The rows come from 4 hidden closed curves, with some noise, and rows from the same curve form a group. Each curve winds through 6 dimensions. The rows are also pushed far along 4 directions, which tell nothing about the answers.
Known rows, each followed by its group:
[ -6  27  15 -24   0 -17  -2   8  -6  13  19 -11 -40 -10   2  15   6 -10
 -19   3  -4]
kune
[ -3  -8  12  -5  -7 -15  15  13   7  -3   5   5 -15  -3  -2 -15   3  -4
  11 -15 -10]
duvap
[ 21  -8  -5  18  -3  25 -33   2   7  12  12 -17 -15  -9 -25 -22  36  29
  15  15   1]
duvap
[ 45 -53  18  16   1 -22  14  -2 -27  -9  13  -6  16 -32  12 -71 -32  -7
  56   1  17]
zapel
[ -9   6  -5 -20  13 -30   8 -13 -11 -12  17 -10 -17   1  12  11 -15 -13
  12   0   3]
kune
[ 32 -25   8  30  -8  10 -20  -7  -7   2  24 -17  -7  -4   7 -47   4  15
  55   8  21]
duvap
[-14   8   7  14  -7  11   0   5 -12  23  12  41  -4   2  -8   1   6  13
 -13  -9 -20]
kune
[ -8  28 -17  13   8  46 -54  -1  28  38   0 -19 -11  12 -39  37  68  20
  -9   9 -10]
kune
[ 37   5  25  -1   6   1  -8  17 -29  17   2   1  -3 -29   6 -22 -15 -31
  18  14   8]
kune
[ 24 -21  11  15  -2  10  -6   6  12  16   3  -1   3 -13  -9 -52  18   7
  44   5   6]
Zite
[ 31   9  22  13  -1  17 -14  10 -36  20  23   7 -14 -24   8 -40 -13   1
  30  23  15]
Zite
[  4  -7   5  11 -12  10  -3   8   7   5   1  17   2  12   7 -13  14   5
  -2  -4   1]
Zite
[ 15  10   9 -20   7  -5  -4  13   7  -3 -11 -31 -12 -16  -4  -2   6 -21
   4   9   7]
kune
[-13  -7 -18   4  17   8  -8  -8  -6  -1  -2 -12  10  -8 -30  18   7  17
   2  -6 -12]
kune
[ 19   2  -2 -10   9 -22   6 -16   3 -14  -1 -21  -3  -5  16 -13 -22 -18
  27  18  16]
Zite
[ 21   3  24 -16  -9  -6  -1  22  23  14 -13 -17  -4 -11   8 -14  15 -35
   4   0  12]
Zite
[ 40  -4  29  29 -12  24 -15   9 -40  37  25  15  -6 -42  -9 -49 -16  16
  16  21   5]
Zite
[ 12 -14   7  20   8   9  -8   5 -17  16  21  20 -15 -10 -13 -42  19  24
  27   4 -14]
duvap
[-15  28  12  -9  -3  12 -25  16  -3  53  23  10 -30 -21 -43  32  40   5
 -30 -12 -29]
kune
[-17  33  -4 -28  -2  -8  17   8  23 -22 -18  -1 -20  13   7  15  -1  -6
 -21   9  -7]
duvap
[  6  -2   2  -6   0   7  -9   9  -1   7  -4 -12  -2 -18 -19   2  13   4
 -14   1  -3]
duvap
[  5  10  18 -13   9 -16  13  20 -22  12   5  27 -21 -12   2  -7   1 -11
 -30   2 -23]
duvap
[ -9  14   9 -36  16 -36  26   8 -48   2   5  23  -2 -41 -13  27 -47 -30
 -31  -7 -22]
zapel
[ 27 -18   2  -9  -5 -23  -3  -6 -13 -21  11 -22   1  -3  25  -6 -23 -25
  16   2  27]
Zite
[ 25  -4  -8  -2  -4   5  -9  -6   5 -29  -4 -22   2  14  34 -25  -7   2
  17  25  39]
zapel
[ -9  17  -1 -17  16 -20   8  -8 -25  -2  12   6 -14  -3   9  19 -18 -12
 -10   6  -6]
kune
[ -1 -31 -22  -5   5 -27   7 -23 -29 -32  22   5  19   2  16  -1 -37   1
  19  -9  18]
zapel
[ -7  11  -9 -20   5  -5   4   4   4 -20 -21 -13   8   7   8  30  -9 -19
 -21   0   6]
zapel
[ 24  14  14   0 -19   6 -10  -1  28  -9  -8 -42 -10  10  36 -18  -5 -17
  22  24  40]
Zite
[  0  -2  -5  23   7  18  -6 -12  -5  28   5  25   8  -9 -24 -15   7  27
   4  10 -19]
Zite
[-35  38   4  -3   3  20  -7  15  -1  45  15  47 -27  -5 -39  23  36  21
 -31  -6 -45]
kune
[ -8  -5  -9 -16  -2 -16   2  -4 -22  -8  19   8   3 -13  -6  16 -19  -7
   2 -14   3]
zapel
[ 28 -29  -3   3   4  -7   5  -6  20 -35 -23 -50  17   2  19 -30 -10 -12
  41  10  30]
zapel
[ 17  12  12  -4   1   5   0  13   8   1  -2   1 -16  -5   5 -36   6  -8
  36  15   5]
zapel
[  2  13  20 -58 -10 -58  29  19  40 -32 -29 -38 -16  22  51  31  -6 -79
 -30 -15  21]
duvap
[-25 -13 -41 -17   1 -30   7 -33  19 -49 -18 -22  30  47  28  68 -18 -17
 -40 -18  16]
zapel
[ 15 -11 -14  18   1   3  -8 -25  10  -8   1  -8   9  12   9 -17  -4  16
  15  18  12]
Zite
[  4  15  34 -28   8 -40  47  21 -54 -12  -2  25  -7 -41  11  -3 -75 -48
   8  -9 -16]
kune
[ -3  14 -14   9  -4  18 -14 -13  18 -15  -6 -14  -3  27  15   7   6  15
   3  16  17]
duvap
[-13  26  24 -21   6 -19  20  17 -18  36   2  32 -16 -35 -32  25 -10 -23
 -34 -13 -46]
zapel
[-43   6 -32 -12   9 -25  34 -28  -4 -50 -13   6  15  28  15  44 -47   6
 -21 -11  -7]
duvap
[ 12  -4   0  11   5  19 -22  -2  16  28  -8 -17  13  -5 -14  -1  28  -2
   6   8   7]
Zite
[ 16  -9  -1  13 -15  14 -14   2  -4   0  16  13  -1   8  14 -29   5  14
  15   7  19]
zapel
[  7  19   8  -7 -20  14  -9  11  24  -3 -15 -21  -9   6   9  10   8  -7
 -21  10  15]
duvap
[  4  -8 -25   0   8  18 -26  -6  47 -13 -16 -40   2  32   2  -3  54  16
   9  12  20]
duvap
[  6   7   9  10  -3  18  -8  13  -8  16 -10  13   8  -4  -6  10   2  -8
 -14  -1  -8]
kune
[  7 -12  -5 -11  23 -29  21 -15 -24 -18   3  -9   6 -23  -3 -14 -38  -5
  28   7  -2]
zapel
[ 27  11  24   4   5  16 -22  15 -21  47  14   2  -9 -43 -25 -22  10 -10
  19  12  -2]
Zite

New rows. What belongs after each?
[-23   0 -14  -9  15 -10  17 -10  17 -15 -15   0  13  19   6  10  -2  -6
  16  -9  -2]
Zite
[ 21 -16  10 -19   1 -29  -1   1  -4 -13  12 -46 -12 -21  11 -14  -9 -22
  21   0  23]
kune
[-31  -3   0 -19  -1 -29  29   7   3 -11   1  17  -8   0 -13  19  -7  -5
 -14 -31 -29]
duvap
[ 25   6  11  -8  -3   3 -17  10  16  -2   2 -48 -24 -10   3 -20  19 -11
  32  15  22]
kune
[ -2  16  -1  -3  17   8  -5   0   5  23 -12   9   5  -1 -10   6  14  -6
  -8  12  -9]
Zite
[ 25  15  32   4 -29  13 -15  23  24  17  -1 -15 -20   7  26 -22  19 -23
   7   8  23]
duvap
[ 25  23  22  -4 -25  19  -9  20  28  -1  -7 -24 -23  -3  18 -32   6  -8
  23  22  27]
duvap
[ 17 -32  -7 -10  -5 -37  21 -21  -8 -43   0 -31  13  -8  25 -15 -47  -5
   6   4  27]
zapel
[-13  11  12 -16  -4 -18  26   9  -4   2  -7  10  -7 -23 -15  12 -21  -8
 -26  -8 -24]
zapel
[ 26 -41   4  -1  13 -20   8   0 -30  -8   4  -2  22 -22   6 -29 -19 -15
  22  -6  10]
Zite
[ 21   4  16 -15  -7  -4   5  22  20  -8  -6 -12 -28  -6   6 -39  18  -3
  13  13   5]
duvap
[-12 -17   1   0  17 -14  21   7 -53   6  16  56  11 -19 -13  -5 -23   4
  -7 -20 -29]
Zite
[  3  -8   5  -3  -9 -27  19 -11  -6 -30   6 -12  -4   3  25  -6 -40 -14
  26  -6  12]
duvap
[-26  -6 -16   0  14   4   6 -10   4  -7  -8  -2  24  18   7  17   1   1
   7 -12   8]
duvap
[ 21 -56 -21  35 -11   3 -18 -29  24 -13   8 -25  27  11  -5 -29  13  26
  41  -6  20]
Zite
[  6 -45 -18  32  -5  12 -21 -25   7   2   7 -26  35   2 -15   2  10  21
  18 -14  14]
Zite
[-14   1 -16  22  -5  23 -46 -17   7  35  28  -9  -4  16 -22  41  47  25
 -20 -10  -3]
kune
[-25  -4 -13   5  -5   1   2 -10  18   0   1   2   5   8 -24  20   9  13
   5 -21 -15]
zapel
[ -1 -25  -6   6  -6 -18   9 -13   6  -2   6   6  12  -7 -18  -1  -9   4
   7 -16 -12]
Zite
[ 19  -2  15 -14  -9 -25  10  12   2 -14   5 -11 -28 -12   4 -19  -7 -13
   6   2  -3]
duvap
[ -8  -4  19  11  -5  12  -5  21 -17  44  14  33  -5 -20 -29   2  25   8
 -26 -22 -31]
duvap
[ 20  21  29 -26  -6  -6  -2  30   9  28  -4   7 -24 -19   1 -14  19 -28
 -20   9  -4]
kune
[-19 -52 -47  39  30   8   9 -44 -16 -39  -9  -5  53  17 -11  -3 -23  47
  38  -8  -2]
zapel
[ -1   7   7  -4   6  -2  10   9  -5   6   4  18 -12  -8  -3 -22   2   4
  10   4 -10]
kune
[ -2 -23 -22  24  -9  15 -19 -26   3  -1  14 -11  16   6 -14   7   7  39
  -8   0   7]
zapel
[ 36  36  36 -34  -3 -16  -5  25   7  18   3 -21 -37 -28  12 -22  -2 -51
  26  22  16]
Zite
[ 14 -19  16 -13  -7 -26  16  13  -5 -11  -3  -8  -4  -9  13  -9  -9 -19
 -16  -9   1]
duvap
[ 23  11   7  38 -25  60 -56   5  33  40   4 -17  -4  21   0 -11  58  22
   0  21  24]
Zite
[ -1 -13  -4  -7  -1  -8  20   4   5 -28 -14  -6   5   4  12 -14  -9   7
 -11   1   4]
duvap
[ 21  -9  -5  19 -20  11 -27  -9  18  11  12   1  -3  15  -2  -6  25  11
  -4   7   6]
Zite
[-25   3 -11   2   5  22   0   3   4   7 -11   6  19   3 -15  17  12  16
 -17  -7  -4]
duvap
[-24   3  -6  -3   3 -10   4  -9  -7  -5  20 -10 -18  -3 -13  15  -2  17
   6 -12 -11]
kune
[  8  -1  12   8  -9  -1  11  -6  -9  -8   2 -10   3 -11  15 -21 -34   1
  23   9  16]
Zite
[  8 -28  10  -7  17 -40  33   1 -41 -18   7  16   4 -16  17 -20 -36 -14
  -4  -9  -9]
duvap
[ -5  -1   2  -9  13 -16  14   8  -9  -2   7  16 -18  -5  -6 -14   5   3
   4  -3 -21]
duvap
[-16  14 -21  14 -22  31 -36  -5  64  11 -11  -4  -1  62   5  39  68  11
 -30  -7   4]
Zite
[ 12 -35 -11  -7  16 -33  16 -25 -13 -35  -3 -37  27 -10  16  -7 -41 -19
  36  -3  25]
Zite
[ -5  22   2 -13   9  -4  -7   3 -12   9  -3  -2  -2  -4  -5  42  -7 -25
 -20  -2  -8]
kune
[ 14 -42   4  32  16   9   1   3 -64  15  27  49  22 -30 -16 -48 -15  29
  25  -9 -13]
Zite
[ 16 -14   4  -5  -6 -18   6   1   3 -20   7 -16 -17  -6   1 -19  -4   0
  13   0   0]
duvap
[ -6  45  30 -14  -8  -2  19  25 -11  30   6  49 -32 -18  -6  -9 -11 -12
 -16   6 -30]
Zite
[ 20   9  25   1 -10  21 -15  22  -1  28  -1 -13  -3 -23  -1 -19  10 -12
  13   9  18]
duvap
[ 28   6  28 -40  -5 -49  31  22  -9 -27   0 -15 -35 -30  16 -28 -33 -38
   5   7   0]
duvap
[  8  33  22 -29  11  -8  -1  23 -16  33  11  12 -34 -29 -11  -3  13 -16
 -25  15 -15]
kune
[ 70  -9  41  19  -7  22 -35  33 -32  57  34  26 -27 -51 -18 -85  28   0
  38  26   1]
Zite
[ 50  27  41  -6 -33   6 -19  28  17  22   9  -9 -41 -12  22 -41  12 -26
   8  28  21]
Zite
[-10  14   2 -22  15 -32  26  -8 -19   2   2  20  -5 -22 -11  10 -36 -19
  -1   0 -24]
Zite
[-18 -17  -2  17  -5  -8   5 -10 -20   5  15  20   9   6  -4  20  -9   9
 -16 -25 -17]
duvap
[ 21 -14  17 -12  10 -30  15   9 -20  -9   3   0  -7  -7  25 -21 -13 -26
  -4   2   5]
duvap
[ 11  16  17 -11  -5   1 -24  13   1  29  18 -23 -29 -21 -15   8  25 -13
  -2   1   2]
kune
[-18  12  11   6  -6  21   3  14  -8  23  -3  21   9  -8 -10   8   1   6
 -16 -10  -8]
duvap
[ 46 -17  22  30  -3  35 -32  16 -44  42  24  20   4 -39 -13 -52  10  17
  11  20   9]
zapel
[ -6  -2 -21  -6  -2  -6  -4 -16  -1 -23   8   8   7  26  23  14  -8   1
  -5   1  16]
zapel
[ 15   1  -4  12   4  17 -20  -7  -5   5   0 -10   8  11  15  -3   7   1
   2  17  19]
Zite
[-25 -35 -31 -10   9 -47  37 -36   8 -55  -3 -12  25  18  11  12 -43  -4
  35 -26   3]
Zite
[ 20   0  31  11 -15   9   6  22 -21   8   5   7 -10 -21   9 -29 -17  -3
   5   3   3]
kune
[ -5   5 -18  27   2  40 -51 -13  36  28   6 -18   0  40  -4  14  68  18
  18   3  13]
duvap
[ 25  22  27  -2  -8   6   4  17   5  14   0  12 -25  -8  15 -46  -1 -10
  24  24   6]
Zite
